Every row belongs to one group in each of 4 separate groupings. Each group adds its own fixed numbers to the row, and there is some noise. The rows also spread widely along 12 directions, which tell nothing about the answers.
(in the rows, 128 means zero)
Known rows, each followed by its group in each grouping:
[129 181 142 124 112 127 111 127  93 107 144 130 147 119 156 101 154 146
 131 126 132  99 118 172 103 115 151 117 125 156  60 139 121 114 126 120
 138 153 132 130 158 133 138]
K859 temel kan ziz
[115 133 114 169 135 128  96 154 164  90 157 146 107 145 157 122 112  85
 110 121 138  81 119 158 102 142 145 105 127 110 108 124 123  75 110  87
  83 127 133 101 166 128 121]
K859 pekan bup vusas
[120 180 154 132 113  81 104 138 127 121 167 124 148 183 137 123 165 144
 119  99 102 133 124 164  96 120 146 147  95  93  70 152 153  71 109  95
 128 156 155 123 158 149 134]
K904 taf bador ziz
[102 150 127 148 141 133 153 111 137 114 127  96 141 155 130  77 136  95
 107 100 107 123 153 144  96  82 155 159 165 148 102 149 143 109 103 145
 124 106 168 114 134  89 125]
K904 Fami Telo sen
[180 111 134 137 107 181 124  93  98 134  88 141  96 139 178 158 154 136
 120 150 140  66 112 117 122 114  86  92 149 144 186 141  56 125 113 164
  95 127  72 126 133 154 106]
K669 pekan Telo vusas
[123 130 173 123  92  98 105 139 110 154 153 121 163 153 129 139 159 139
 127 145 132 135 114 132 125 138 118 157  80  97 116 110 185  96 145 118
 128 135 108 132 136 169 108]
K669 taf kan sen
[ 96 162 136 129 146  89 123 132 161 123 162  93 152 122 107 113 136 121
 119  82 120 172 144 164 100 114 171 138 116  99  92 150 198 129 122  78
 178 135 183 135 148  96 132]
K904 tad soken pesaf
[113  99 124 136 127 170 111 106 109 117 112  96 120 114 161 103 114  81
 109 156 126  84 146 142 105  92 130 129 171 161 152 135 126 103  85 136
 117 105 130 125 162 122  98]
K859 Fami soken pesaf
[ 96 126 130 155 154 110 156 137 167 131 130 148 137 132 104  95 119 117
 105 123 135 148 128 115 120 123 168 145 111  98 132  80 157 167 141 118
 131  99 154 114 121 103 134]
K669 tad dovon sen
[ 98 120 155 157  94 159 125 136 144 105 116  82 133 132 125 114 120  61
 126 146 136  55 125 143 130 116 150 130 190 154 136 142 165  63 119 105
 134 112 127  85 104 116 124]
K859 temel dovon ziz
[102 100 132 125 135 122  99 127 129 122 139 114 138 119 127 151 109 142
 138 118 167 143 131 147 140 129 120 121 148 151 136 145 134 114 117 137
 145 118 135 118 132 114 120]
K669 tad bador ziz
[ 80  83 130 133 130 153  94 117 121 131 135  83 131 117 179 110  90  70
 107 180 135 128 155 123 114 120 122 171 141 157 140 102 175  90 101 137
 122 109 126 134 162 133  91]
K859 taf bup sen
[131 139 161 145 112 115 134 134  94 118 118 114 166 107  87  92 155 153
 131 146 141 120 117 142 118  97 148 136 128 125 143 129 139 149 142 131
 154  84 120 117 112 129 104]
K904 taf kan ziz
[141 147 138 162 131 140 139 155 131 112 141 139 135 164 109  97 127 114
 102 121 114 129 122 152 132 123 114 151 135 144 120 114 129 140 137 128
  95  93 115 116 129 155 115]
K669 taf dovon vusas
[151 164 129 145 143 117 123 152 135 126 140 193 104 147 177 100 150 147
  91 159 116 126  90 117  93 154 138 120  40  85 111  47  91 179 154 110
  90 142 100 147 164 173 145]
K859 pekan bup vusas
[127 160 137 127 135 134 163  93 133 157 143 131 164 139 124 110 159 148
 103  90 105 127 156 124 110 101 131 174 127 135 115 137 154 148 136 125
 150 137 154 134 142  96 126]
K669 Fami kan ziz
[147 105 127 120 132  75  96 128 158 124 138 151 109 108 123 205 135 170
 147  80 178 127  97 139 117 142 134  61 101  68 173 151  90 146 129 100
 137 151 118 129 134 128 129]
K859 tad Telo ziz
[124 138 143 144 120 153  88 130 109 112 133  76  99 104 168 130 111  78
 114 170 120 128 113 168 124 126 127 101 138 150 120 145 158 110 126  87
 153 142 105 148 139 170 125]
K859 tad bador vusas
[114 101 153 115 103 157 129 115  91 136  77  78 135 122 142 110 142 109
 121 190 141 118 103 131 129  99 132 115 162 153 175 125 145 120 105 157
 148  93 109 135 103 155 130]
K669 Fami soken vusas
[122 131 115 145 154 120 107 133 134 109 145 108 107 149 151 131 115  99
 102 111 111 168 147 162  98 119 124 131 128 122 119 146 125 122  98 116
 106 113 148 147 160 138  96]
K904 taf soken sen
[153 128 136 129 146 119 125 131 111 108 142 113 124 163 138 130 139 138
 119 107 100 160 139 151 113 120  93 142 129 132 122 144  94 126 123 147
  95 106 127 141 145 155 101]
K904 pekan kan pesaf
[137  96 132 146 129 192  88 127 116 117 143 133 135   8 110 147  83 144
 153 143 214  95 132 162 161 135  96 115 164 204 171 151 128 185 166 137
 178 100  83 135 128  89  83]
K859 taf Telo vusas
[149 133 168 141  98 148  84 150 109 120 143 129 125 154 159 124 134 104
 115 168 128  76 102 150 117 141  98 138 108 126 120 111 134  85 131 110
  96 131  89 126 159 181 101]
K859 pekan soken pesaf
[125 127 126 120 138 141 130  96 108 136 125  95 130  92 149 130 131 124
 123 118 131 129 146 138 113  98 131 126 149 149 136 154 130 149 120 131
 152 120 132 145 143 118 111]
K859 temel kan vusas
[129 118 157 105 102 100 141 125 181 136 119  72 121 186 142 221 156  95
 135  85 117 135 108 133 140 158 115  96 143  92 142 178 140  73 125  91
 141 164 134 124  73 149 177]
K669 temel kan ziz
[113 101 132 107 107 140  94 131 134 124 145 137 132 129 167 172 132 136
 150 121 174  91 121 153 129 156 115 122 139 144 109 161 102  82 120 140
 117 160 128 120 144 107 131]
K904 Fami kan sen
[140 162 142 146 117 126 112 131 103 133 165 120 154 130 140  96 144 129
 106 127 113 133 147 147 109 122 116 177 102 131  95 139 173 119 132 110
 135 124 125 145 164 135  91]
K904 taf bup sen
[140 144 126 158 124 113 145 150 139 106 111 134 126 118  95 110 156 129
 113 120 139 116  94 143 116 119 157  93 122  90 143 139 116 153 142 103
 138  97 127 119  99 121 146]
K904 Fami bup vusas
[130 145 135 147 116 151 100 103 125 113 143  77 130  90 142 136 118  95
 124 106 133  97 145 168 114 109 133 113 168 159 119 186 167  93 113  87
 165 147 133 130 146 111 112]
K859 tad Telo ziz
[156 157 146 180 117 131 158 152 126 100 127 128 163 125  51  86 153 141
 119  91 134  92 116 145 134 100 131 141 156 132 142 167 125 152 158 124
 134  59 121  91  95 104 114]
K904 taf bup vusas
[166 148 160 125 111 118 124 119  60 145 126 141 136 147 165 102 166 159
 103 163  97 123 108 119 105 107 113 147  76 109 122  99 110 149 143 144
 105 134  90 152 161 193 108]
K859 tad kan sen
[126 127 170  96 100 141 132 115 128 154 146 107 167 111 139 152 155 143
 137 132 134 125 126 128 143 143 109 177 119 137 124 137 169 134 158 122
 176 152 116 142 119 114 133]
K904 taf kan pesaf
[157 188 137 156 107 106 124 156  91  93 119 189 145 139 116  64 180 181
 119 140 134  76  70 152 101 113 167 100  85 111  94  94  79 154 145 129
 108 110 107 108 140 149 149]
K859 taf bup ziz
[115 133 130 103 108 131 114 104 110 126 130 133 117 196 221 117 151 118
 107 141 100  92 123 135  92 112 139 149 134 138  86 116  98  66  74 157
  83 168 141 121 183 151 140]
K859 tad dovon sen
[146 125 143 128  85 130  89 135 150 119 151 106 115 148 162 192 142  97
 133  94 149  60 106 158 128 156 106 101 145 116 128 190 133  42 117  80
 116 169 108 111 133 143 132]
K859 temel bup vusas
[146  94 127 168 127 190 114 105 118 125 122 180 118  81 157 136 109 122
 121 155 169  22 134 113 125 127 106 120 139 153 185 116  66 147 134 130
  96 112  88 100 156 105  78]
K859 tad kan ziz

New rows. What belongs after each?
[115 115 128  98 150 111 152 113 155 138 141 119 144 131 127 141 139 157
 127  86 130 170 141 129 130 127 126 160 135 132 131 133 123 172 134 145
 154 130 154 139 126  96 145]
K904 tad dovon pesaf
[131 173 176 147  99  78 151 169 132  95 131 127 166 197  77  85 172 134
 124 108  96 107  86 148 114 116 154 139 113  97  97 116 129 107 152 119
 104  96 133  90  93 160 158]
K859 taf kan ziz
[133 119 130 141 121 141 116  95 115 134 127 140 119 129 177 133 140 112
 112 138 127  70 132 116  97 106 137 125 122 112 142 129 106 102 104 118
 100 146 120 120 171 130  98]
K859 tad kan sen
[168 170 157 118  99 132 113 108 112 152 163 118 142 137 155 146 161 146
 112  95 112 109 122 148 122 124 100 153 112 135 114 163 155 118 143 110
 152 175 109 147 159 149 121]
K859 tad Telo vusas
[124 151 173 109  83 134 142 104 105 155 122 131 165 171 145 107 181 157
 116 132 111  73 108 108 123 103 129 184 122 133 125 119 130 109 135 154
 133 135 113 114 139 140 141]
K859 taf bador vusas
[133 119 128 139 130 172 105 114 154 136 159 106 116 123 171 148 100  77
 100 111 123  96 160 148 121 129  94 157 151 156 144 158 151 106 115  98
 125 145 125 133 169 124  90]
K859 tad soken vusas
[147 156 147 160 132 106 135 163 138 103 141 119 125 167 112 111 133 107
 110 115 100 146 113 157 119 132 128 138 121 110 119 130 127 138 140  99
 112 110 127 120 112 155 128]
K904 tad dovon ziz
[117 137 144 137 114 122 132 129 148 118 126 101 139 184 128 127 144 104
 117 107 112 116 126 139 116 118 128 135 148 132 128 135 145  82 108 131
 114 120 138 101 119 135 139]
K669 taf Telo ziz
[152 137 134 151 102 130 114 138 102 100 105 133 106 151 160 115 158 116
 112 161 122  77  86 142  96 111 137  91 120 109 139 123  88 102 107 120
  90 115  96 116 140 173 128]
K859 taf bup vusas
[124 122 111 170 182 164 125 146 150 104 146 149 102  78 146 118  85 106
 113 145 141 165 145 144 122 154 119 121 112 155 124  99 101 203 163 119
 120 101 123 153 132 116 108]
K904 pekan kan sen
[146 136 115 133 156 140 134 111 150 133 137 136 105 115 156 148 137 119
 101 101 120 130 141 137 104 128 119 119 117 105 146 141 107 163 115  99
 130 141 136 154 151 111 118]
K904 Fami soken pesaf
[ 92 150 137  99 131  59 108 113 140 147 167 103 156 180 139 151 156 158
 121  79 117 188 144 149  97 111 144 155 104  95  86 148 181  78  94 114
 148 159 173 139 167 135 131]
K669 taf bador ziz
[116  94 142 120 146 122 124 118 150 146 133 129 124 132 137 153 118 128
 118 130 134 130 131 104 134 134 114 155 118 114 167 108 122 148 136 129
 129 125 118 126 137 123 124]
K859 tad bador pesaf
[110 103 137 134 118 132 105 117 102 107 110 127 120 171 168 111 130 120
 115 161 125  88 121 126 105 101 127 136 144 144 141 109  87  77  83 162
  83 104 123 102 159 153 110]
K859 taf bador ziz
[113 107 141 131 126 108 103 109 136 153 154 151 155  77 108 144 130 170
 139 104 186 110 136 121 122 118 139 144 104 103 159 129 152 148 142 127
 158 120 126 129 161  89  87]
K859 taf Telo sen
[147  98 129 117 123 116  72 125  80 116 129 120 114 109 147 146 128 156
 133 139 159 120 112 158 112 111 115  89 125 120 154 146  99 119  97 136
 116 118 102 138 176 163  83]
K859 tad soken pesaf
[161 169 113 178 139 154 119 133 138 100 154 177 100 105 148 117 126 128
 105 104 133  90 128 170 105 132 136  96 119 128  96 138  88 154 140  93
 109 140 118 130 163 116 107]
K859 pekan dovon sen
[107 121 131 119 109 156 107 126 140 108 133 116 136 115 142 149 126 126
 143 115 174 102 117 165 134 129 131 108 167 174 117 157 129  99 117 145
 144 134 130 112 126 103 145]
K669 taf Telo vusas
[146 139 129 138 140 128 146  97 129 131 131 124 133 116 129 133 141 143
 112  92 113 117 138 134 110 102 132 127 136 123 144 155 107 160 134 113
 138 129 137 131 135 112 119]
K859 tad kan ziz
[164 165 113 143 143 152 133 118  95 123 121 180 109 107 173 117 147 164
 104 147 123 137 114 146 110 131 128  99  83 136 104 101  67 199 140 137
 112 140 103 165 154 151 132]
K669 taf kan sen
[155 127 149 161 128 146 118 133 112 131 133 149 123 123 132 112 117 123
 111 142 134  95 118 121 129 125 103 145 112 137 157 109 114 152 153 137
 102 107  90 123 143 145  93]
K859 tad Telo sen
[116 107 108 128 164 100 138 124 159 129 149 161 117 150 148 139 121 150
 106  93 128 171 139 127 110 131 129 147 106 112 130  97  89 169 123 145
 100 120 149 138 158 123 121]
K859 taf dovon sen
[151 125 155 137 110 131 114 134 119 139 130  88 112 144 151 159 135  94
 110 154 107 169 115 149 130 140 104 121 112 111 139 132 166 119 135  98
 135 137  95 159 113 193 118]
K669 taf dovon sen
[143  94 124  89 157 121 119 122 163 154 162 133 104 160 186 199 123 138
 118  94 119 183 146 120 132 168  70 163 104 122 138 121  96 151 128 138
 107 164 123 165 155 142 126]
K904 temel dovon pesaf
[142  98 116 181 148 146  97 147  89 111 119 160 116  42 120 104 104 142
 124 185 181 128 123 133 121 128 128 103 100 124 179  93 102 200 146 130
 120  65  83 143 144 130  65]
K904 taf bup sen
[182 148 108 197 190  79 117 145 143 103 157 100  75 152 110 145 108  85
  79  89  69 228 143 165  91 115 114  81  95  55 151 147 145 162 112  46
 101 104 129 162 143 202  77]
K669 tad dovon ziz
[143 103 156 126 114 127 142 139 169 150 130 111 120 165 152 172 126  98
 106 126 114 125 109 100 149 168  93 157 107 109 165 117 132 136 167 112
 121 136  97 127  94 152 152]
K859 tad bup sen
[131 125 128 123 151  90 125 121  99 123 129 128 137 151 128  97 143 171
 112 112 121 172 124 132  98  86 123 147 112 129 136 107 102 164 112 179
 106  85 134 139 165 154 106]
K859 taf Telo vusas
[179 175 136 171 129 143 142 101 137 144 153 113 127 126 101 153 146 126
  98  59 100 121 147 149 130 110 100 129 143 117 137 204 145 140 147  73
 160 139 123 135 129 124 103]
K669 tad bador vusas
[ 96 108 132  92 131 106 133 103 167 140 110  99 116 169 182 159 138 102
 110 123 111 133 120 113  95 120 152 124 124 101 155 119 128 108  91 118
 129 150 154 128 133 133 161]
K859 tad soken ziz
[132 129 160 109 103 121 135 101 163 154 122  94 111 171 184 178 161  94
 112 124 103 110 111 107 110 135 123 128 114  91 157 134 147  89 126 103
 132 172 118 138 118 152 154]
K859 pekan Telo vusas
[120  95 126 135 168 137 123  86 132 163 143  88 110 122 173 154 108 106
  97 128 105 187 182 111 110 116  94 173 122 125 163 136 139 150 118 127
 136 119 134 170 158 128  73]
K904 pekan bador sen
[ 93 151 135 160 138 180 179 102 145 129 119 115 150 119 120  62 123  94
  94 124 107  90 156 120 123  91 157 190 175 176 116 122 142 156 147 140
 153  97 152 111 115  68 139]
K859 Fami bador sen
[131 128 128 125 124 114 138 125 167 121  93 163  83 172 174 167 171 125
 116 136 138  97  76 110  97 136 156  57  96  72 156  94  67 120 111 126
  91 153 118 118 116 150 182]
K669 pekan Telo vusas
[160 149  99 135 158 158 112 116  81 100 119 172 110  96 160  95 139 178
 109 137 139 129 129 163  96 101 125 106 116 158 117 121  41 194 105 162
 110 107 120 155 187 123 100]
K904 taf soken pesaf
[139 129 135 155 149  97 124 146 125 124 131 149 121 145 113 119 132 131
 109 133 122 151 114 130 112 119 126 115  90  90 147  98 123 159 133 118
  95 100 118 128 137 167 106]
K669 tad kan vusas
[104 100 144 130 131 114 101 154 145 138 137 112 133 129 119 145 111 108
 125 135 163 151 126 132 136 141 125 136 109 113 148 112 174 119 128 117
 130 101 126 129 126 140 110]
K669 temel soken sen
[130 147 183 117 106  85 123 163 122 138 149 126 179 171  88  93 156 153
 120 131 117 136  93 130 135 129 124 180  89 108 114  94 166 137 159 130
 129 108 122 120 129 161 133]
K859 tad soken pesaf
[105 127 148 104 150 125 116 136 110 138 161 111 171 112 130  87 104 159
 126 130 141 187 138 138 141 122 101 201 117 194 104  97 164 182 158 179
 153 107 127 148 157 129 120]
K859 tad Telo vusas
[135  96 115 121 153 158 128  82 120 145 114  72  96  83 163 175 105 117
 112 123 126 174 151 133 132 113  97 115 164 157 170 172 107 172 121 134
 167 124 116 174 121 127 114]
K859 Fami bador sen
[151 135 148 141 135  91 140 135  76 113 109 130 150 153  98  86 160 168
 123 131 113 145 114 130 108  85 129 137 116 114 147 121  89 162 128 159
 108  71 120 118 123 155 104]
K904 tad kan ziz
[ 80 113 105 150 174 133 135 131 142 112 114 169 137  97 109  67 108 141
 119 141 175 125 131 116 116 100 167 126 129 148 145  67 117 183 120 170
 116  73 152 102 150  79 123]
K669 tad Telo vusas
[114 115 132 128 112 133 134  98 147 142 122  97 117 131 155 163 143 103
 115 120 134 124 136 133 113 115 148 113 143 108 142 150 154  97 101 107
 146 147 138 134 125 119 131]
K669 taf dovon sen
[134 136 116 160 133 184 117 109 147 118 138 132  97  79 177 146 113  84
 108 137 138  96 145 156 113 140 135 106 144 141 132 145 127 140 120  72
 151 162 121 146 142 104 118]
K904 Fami dovon ziz
[113  99 136 128 129  57  92 177 162 106 146 131 132 168 112 160 129 136
 142 112 156 153  99 143 120 157 136 108  97  67 140 130 129  93 121 107
 103 117 137 104 124 151 137]
K904 tad bup ziz
[135 136 152 127 139 135 149 134 165 129 156  95 153 113  90 138 113 131
 127  85 126 163 129 145 151 141 101 170 142 167 130 144 154 179 178 127
 171 111 128 143  95 108 146]
K859 taf Telo pesaf
[175 158 174 179  86  92 151 133 107 119 120 109 148 184  70 117 189 115
 114  94  90  78 112 134 108  88 131 131 128  56 154 180 131  86 132  98
 100  86 113  92 100 159  87]
K904 taf kan sen
[113 117 140 126 125 118 174 103 184 136 100 126 126 177 129 132 164  93
 108  98 112  63 119  78 103 103 160 139 143  83 173 111 108 107 115 134
 103 123 147  86 111  90 154]
K859 temel Telo pesaf
[ 77  99 155  99 117 104 144 125 151 155 120 121 166 135 101 146 143 161
 141 123 168 153 114 108 150 134 143 159 126 124 141 110 153 139 148 158
 165 111 143 116  93  96 155]
K669 taf bador sen
[121  92 114 156 181 116 147 134 159 121 124 173 110 146 129 108 118 115
 102 136 120 138 139  99 102 126 126 141  98  89 169  65  79 178 126 142
  68  89 136 121 148 122 106]
K904 Fami kan pesaf
[110 103 104 138 185 123 112 135 170 129 150 147  92 105 153 161  87 120
 115 118 150 170 140 123 121 153 114 124 103 120 150  95 104 187 139 111
 121 124 131 152 151 126 118]
K859 temel bador vusas
[ 99  71 127 125 136 101 143 109 168 126  93  95  96 175 153 157 127  77
 114 124 121 126 120 106 106 114 155 111 152  80 183 125 103  96  84 133
  94 111 148 104 112 133 142]
K859 tad dovon sen
[136 142 133 143 122 114  77 151 102 114 156 165 139 121 152 113 145 162
 126 146 151 121 118 152 105 135 129 131  80 117 109 109 120 121 118 118
 111 132 110 132 181 148 100]
K904 taf bup ziz
[138 124 121 146 126 114 118  95 112 116 102 104  85 131 181 152 150  91
 107 148 106 106 121 137  74  96 160  65 116  73 153 141 100 101  85  95
 103 137 120 142 150 165 111]
K859 taf kan sen
[108 106 150 136 128 126 106 147 116 108 130  83 134 122 126 119 111  98
 133 147 147 150 123 147 134 127 124 137 143 150 133 136 159 113 128 140
 134 103 122 125 117 138 116]
K904 tad Telo sen
[ 85 116 163 107  99 123 129  94 111 163 122 141 176 134 138  97 161 159
 128 145 154  63 124  90 121  97 157 183 126 126 132 104 140 105 124 164
 138 125 135  97 152  93 125]
K859 tad bador sen
[135 141 147 136 112 132 127 138 158 120 132 126 125 139 139 144 144 110
 126 118 133 100 110 138 120 135 132 121 124 115 139 140 132 116 136 108
 132 140 119 122 117 126 140]
K904 taf Telo vusas
[130 103 141 115 102 105 116 136 131 122 111 130 133 137 125 161 162 150
 142 129 162 102  90 129 123 137 140  99 118  89 160 137 103 109 116 132
 124 120 110 112 118 126 144]
K904 taf bup pesaf
[103 105 161 119 115  93 107 137 142 138 144 112 158 125 110 138 123 137
 141 115 164 127 115 126 136 130 133 148 117 112 144 122 167 115 141 133
 146 119 126 114 127 117 122]
K859 tad Telo sen
[ 86  95 121 112 150 147 117 118 116 123 117 155 130 127 178 103 122 130
 120 176 146 123 132 118 110 121 140 136 113 152 125  63 105 140 106 170
  99 120 132 124 172 122 127]
K669 tad kan pesaf
[105  97 159 153 100 135 141 148 171  92 117  54 151 156  67 143 111  67
 142  91 137  77 117 156 151 121 127 132 226 160 154 195 149  61 134 115
 134  79 135  68  55 105 137]
K859 Fami kan ziz
[131 151 159 147  89 164  75 160 118 118 153 140 148 126 146 124 126 113
 123 159 152  77 113 168 132 153 109 135 113 158 101 124 169  84 133  97
 127 144  96 119 153 155 107]
K669 taf soken ziz
[148 119 134  75 110 144 137  81  99 134 105  91 129 123 172 170 170 171
 140 111 137 143 119 138 127 107 109 120 157 157 149 173  79 144 110 182
 160 143 116 154 119 122 152]
K904 taf Telo pesaf
[122 125 150  99  91 114  88 108  79 125 119 124 131 132 177 121 172 165
 141 161 147  95  97 151  97 103 152 105 121 118 106 118 113  82  96 144
 126 149 117 130 170 155 126]
K859 pekan dovon pesaf
[142 140 125 172 145 162 188 130 177 122  96 176 108 179 130  99 137  89
  77 118 100  70 120  93 117 121 138 137 127 110 166  92  78 161 133 131
  75  96 131  92 111 112 141]
K669 tad soken sen
[148 129 159 180 133 109 145 180 173 118 131 131 108 139  83 141 126  83
 112 130 127 132 102 123 137 162 133 120  99  63 164 103 141 162 177  74
 115  98 103 118  77 152 125]
K904 temel dovon sen
[102  89 128 133 134 112 108 135 183 130 143 164 105 132 157 168 114 119
 127 128 169 111 116 120 119 161 145 115 107  89 144  93 111 119 127 112
 100 137 130 116 143 116 127]
K859 pekan dovon sen
[146 130 160 143 112 113 112 139  86 129 127  88 141 177 139  97 138 109
 102 154  86 135 119 133 114 109 100 160 121 125 140 120 147 103 119 131
 100  99 100 135 137 196 101]
K859 Fami bup ziz
[100 145 155  99 113  95  83 154 111 117 147 109 150 120 152 122 141 144
 146 154 154 161  99 166 118 141 147 119  93 133  86 116 172 110 128 119
 164 156 130 144 142 151 153]
K904 tad Telo ziz
[127 133 122 170 135 164 127  94 144 126 124 128  97  87 158 139 119  97
 106 128 135  83 141 133 104 117 143 101 144 122 144 145 111 134 130  90
 141 131 122 133 142 102 109]
K859 pekan bador sen
[147 178 180 142  73 132 124 144 149 136 180 133 176 125 103 145 154 132
 134  83 136  67 115 159 144 157 126 164 115 126  81 169 185 101 190  74
 164 164 112 114 116 114 133]
K859 taf kan sen
[109 128 129 130 129 159 109 104 119 129 135 164 141  72 149 103 133 144
 127 145 172  70 128 132 110 116 155 127 127 147 121 103 126 145 125 137
 141 139 123 124 174  82 119]
K859 Fami Telo pesaf
[116 138 172 144  61 148 104 116 110 135 128 122 160 147 128 131 166 120
 135 139 155  29 111 139 132 113 141 138 154 131 116 163 163  31 117 118
 134 133 114  82 132 117 116]
K669 taf bador sen
[138 158 171 135  85 122 110 144  77 119 123  95 166 110  89 105 160 153
 141 146 154 126  89 168 142 108 131 116 133 152 120 142 175 130 150 138
 170  97  99 129 105 154 129]
K669 taf Telo vusas
[134 143 126 134 134 144 113  98 115 134 141 155 122 128 183 113 137 130
 107 126 128  97 138 131  91 111 128 139 113 133 108 118 109 129 113 136
 108 152 124 144 187 124 112]
K859 Fami Telo sen
[138 150 152 122 136 106 131 124 152 154 166 100 148 120 108 162 127 156
 118  80 112 184 137 149 143 143 101 162 111 128 122 152 164 173 172  97
 188 139 128 161 115 133 130]
K859 taf bador ziz
[143 106 155 128 102 138 131 142 110 140 104 142 137 135 127 127 147 144
 120 166 153 105  86 104 149 137 106 128 109 125 177 100 116 148 153 153
 117 103  81 116 106 163 136]
K669 tad bup vusas
[160 150 141 123 115 125  93 158 131 136 183 140 143 106 137 163 134 164
 133 107 149 152 117 166 142 173  86 145  89 131 105 154 149 147 167 101
 153 153 101 158 143 145 119]
K904 taf bup vusas
[102  86 138 153 135 118 125 136 121 119 105  90 131 117 110 105 123  95
 116 166 142 137 125 114 114 103 143 128 135 106 191 109 154 129 111 130
 125  62 121 116 115 137  95]
K904 taf bup vusas
[127 176 139 158 114 162 124  89  68 128 100 113 133  84 159  73 167 123
 100 175 112  87 133 141  85  71 169 113 132 132 120 139 134 133 105 108
 167 129 123 142 153 123 111]
K904 Fami bador ziz
[121 130 105 155 166 164 160 108 136 107 106 114 106 129 146 102 114  98
  98 120 110 139 153 134 111  96 138 122 172 164 138 123 102 161 104 140
 117  95 147 130 128 111 123]
K669 temel dovon ziz
[163 127 128 118 131 121 127  86 119 150 139 114 127  92 137 172 140 165
 127  76 144 141 139 137 123 112 107 117 133 128 157 180 110 169 136 132
 163 143 116 158 138 113 109]
K859 tad Telo sen
[146 111 138 137 105 122 110 114  98 131 123 110 123 121 146 139 142 133
 119 139 142 112 116 132 112 111 124 117 125 111 157 149 115 115 114 125
 123 112  99 136 144 149  98]
K859 taf bup sen
[104  86 140 138 106 107 133 107 146 140  98 118 115 164 139 150 157  94
 120 133 144  81 120  96 105  99 162 104 144  65 178 125 128  63  81 122
  95 115 137  90 121 126 115]
K669 temel dovon sen
[130 135 171 139  90 118 154 142 156 141 124 127 169 150 101 126 168 128
 122 122 132  82 106 106 135 137 136 168 117  98 157 127 156 118 158 112
 146 117 116 100  89 116 144]
K904 taf bup ziz
[126 137 130 146 130 113 129 133 147 100 123 132 119 132 130 134 136 122
 121 122 126 107 112 144 102 122 157  95 124 106 127 125 103 132 128 106
 122 124 133 119 122 132 143]
K859 taf kan ziz
[133 118 145 108 123 132 112 134 116 133 143 127 149  70 121 151 126 182
 150 126 175 160 117 155 154 150 112 129 127 160 132 141 125 192 159 136
 187 129 111 151 116 118 131]
K904 tad dovon ziz
[155 148 178 143  62 179 124 139 144 131 149 146 158 142 132 145 147 118
 129 119 141  23 108 147 156 155 103 169 152 162 116 148 140  91 168 103
 138 158  90  95 112 119 131]
K859 taf dovon ziz
[141 130 126 153 143 137 156 130 180 106 124  90 101 139 122 160 122  80
 113  83 115 143 130 142 125 129 126 113 157 119 152 172 114 140 135 106
 131 115 137 129  82 113 141]
K904 taf Telo sen
[162 149 144 165 129 133 101 170 131 114 172 141 133 166 126 119 118 109
 103 124 112 123 120 153 136 156  84 150 101 126 104 120 152 109 150  95
  91 124  97 123 153 171 102]
K669 tad bup pesaf
[126 118 159 119 120  65  97 151  88 125 127 146 149 151 124 107 150 171
 136 163 137 146  88 127 110 116 136 124  68  92 132  77 119 137 134 145
 105 109 107 127 148 188 119]
K859 tad kan ziz
